The groups are shells around one centre, one inside the other: the same stretched ball of 6 dimensions in 9 sizes.
(in the rows, 128 means zero)
Known rows, each followed by its group:
[ 76 142 105  93 120  89 114 132 133] : S
[ 68 138 104  86 121 102 112 133 133] : S
[ 88 141 118  80 135 115 119 142 119] : Z
[113 127 131 102 134  72 129 136 143] : Z
[ 74 144 108 105 130  92 143 137 135] : Y
[101 149 104  68 102 104  64 146 124] : C
[118 141 116  97 108  62  92 145 141] : R
[120 136 119  64 108  90  57 125 120] : L
[108 150 103  89  97  77  78 146 139] : C
[102 121 118 107 113  49 111 130 164] : W
[ 94 130 113  72 111  88  74 127 130] : R
[101 145 107  62 107 100  63 106 109] : Y
[ 87 155  93  85 100  94  85 131 129] : Z
[ 88 153  96  82 101  93  81 134 127] : R
[112 133 123  70 119  89  77 128 120] : S
[137 138 134  81 125  79  89 152 122] : F
[112 148 100  91  91  77  77 145 149] : L
[111 154 119  97 126  82 116 157 120] : M
[ 96 155 114  76 127 103  99 130  98] : S
[ 98 154 115  65 126 110  85 128  91] : C
[116 131 121  78 117  92  90 132 137] : W
[ 67 157  97  79 119 122 105 153 116] : W
[106 171 104  67 108 102  65 138  88] : M
[ 96 144 129  84 148 100 125 150 104] : M
[ 79 143 112  71 129 104  99 106 101] : Y
[107 112 131  89 124  61  97 129 149] : C
[ 87 141 120  94 138  94 131 145 122] : R
[112 135 131 109 138  66 141 138 135] : F
[104 105 144  79 144  73 106 122 131] : Y
[ 80 135  97  84  99  93  83 147 154] : L
[113 165 112  56 114 107  55 135  81] : F
[105 127 113 110 106  49 107 139 168] : F
[128 153 121  61 113  96  55 141  98] : L
[ 90 167 111  80 131 109 107 157  91] : F
[ 54 139 104  84 133 118 129 124 123] : Y
[123 126 124  96 114  63 100 131 154] : Z
[108 128 126  91 127  80 109 148 141] : S
[ 78 141 109 103 123  83 122 169 145] : Y
[131 129 137 101 132  59 121 130 137] : M
[101 129 123  76 121  73  81 125 120] : R
[ 80 160 102  65 118 127  83 161 104] : M
[ 74 148 110  72 131 123 104 157 110] : W
[113 116 145 102 150  65 141 140 140] : F
[115 160 115  76 119  97  85 143 101] : S
[104 112 137 104 139  62 133 141 155] : W
[ 78 140 100  89 107  93  97 149 147] : C
[117 129 122 100 116  60 110 112 146] : W
[100 121 136  90 144  89 127 151 136] : L
[122 149 124  78 126  91  97 121 105] : Z
[123 132 123  91 114  55  91 104 132] : L
[ 85 156  94  73 103 109  78 130 119] : C
[106 134 116  94 117  83 111 130 145] : R
[ 88 144 119  93 140  99 137 130 118] : M
[107 117 137  78 137  76  99 119 124] : Z

New rows, each followed by its group:
[ 73 129 113  93 132  98 132 131 140] : C
[ 77 141 106  62 118 120  79 138 116] : W
[ 95 153 106  78 118 108  98 129 114] : S
[124 158 122  83 127  92 104 129 100] : L
[ 91 146 122  89 142  99 129 140 109] : Z
[ 83 121 114  97 117  71 107 148 160] : Z
[120 145 112  73 102  82  66 108 120] : L
[ 87 144 121  85 138  95 117 145 109] : S
[ 84 129 120  82 135 110 118 149 134] : M
[ 92 130 119  67 126 104  87 120 119] : Z
[ 95 118 129 106 138  71 143 125 152] : W
[ 78 127 116  86 132 102 122 130 137] : R
[120 157 118  66 117 103  71 148  99] : Z
[ 93 144  98  68  96 102  59 145 134] : L
[112 146 110  89 109  97  97 156 144] : Y
[113 132 143 101 153  66 140 137 117] : Y
[ 98 144 119  94 130  81 120 129 119] : S
[ 95 156 111  77 122  96  92 131 100] : S
[ 82 148 106  99 119  82 114 160 134] : M
[104 129 117 110 117  54 122 118 153] : L
[ 87 116 118  86 117  75  91 148 155] : L
[119 165 107  77 107  99  80 138 107] : Z
[120 177 107  77 111  98  81 139  90] : Y
[106 124 125  89 121  58  94 121 135] : S
[ 85 156 113  70 130 103  93 128  87] : L
[115 114 133 102 127  59 116 144 160] : M
[ 96 127 127  82 134  92 107 148 130] : S
[ 72 112 123  93 134  76 120 135 150] : Z
[124 149 116  79 111  87  82 125 119] : R
[116 159 117  63 119 101  68 137  89] : Z
[ 88 155 104  92 118 104 112 165 131] : L
[133 144 123  96 113  58  94 136 132] : Z
[115 179  99  71 101 107  66 152  96] : F
[129 126 136 101 127  46 107 134 139] : Z
[126 139 125  84 112  58  73 142 124] : Z
[ 78 140 111  73 123  95  88 124 109] : Z
[ 82 116 128  90 136  66 110 130 134] : W
[ 87 152  98  95 105  82  98 144 136] : Z
[108 139 129  78 132  87  93 158 113] : Z
[102 169  98  73 103 101  70 138 102] : Z
[140 130 130 107 114  43 105 130 151] : Y
[ 94 154  98  74  98  96  64 149 124] : C
[ 72 140 107  69 124 113  94 118 112] : W
[ 93 131 115 102 118  60 113 123 144] : C
[ 82 128 115  80 127 105 110 128 135] : R
[100 118 121  86 113  66  82 147 153] : L
[119 156 116  85 118  91  97 136 113] : R
[ 86 136 106  74 116 113  98 111 130] : Y
[110 144 105  79  99  87  72 130 134] : R
[ 97 148 108  66 111 100  70 122 109] : R
[113 145 117  60 114 102  63 126 105] : W
[ 71 135 108  84 122 101 104 161 139] : W
[105 135 135  84 147  90 122 126 108] : Z
[ 88 133 125  98 141  85 138 138 130] : R
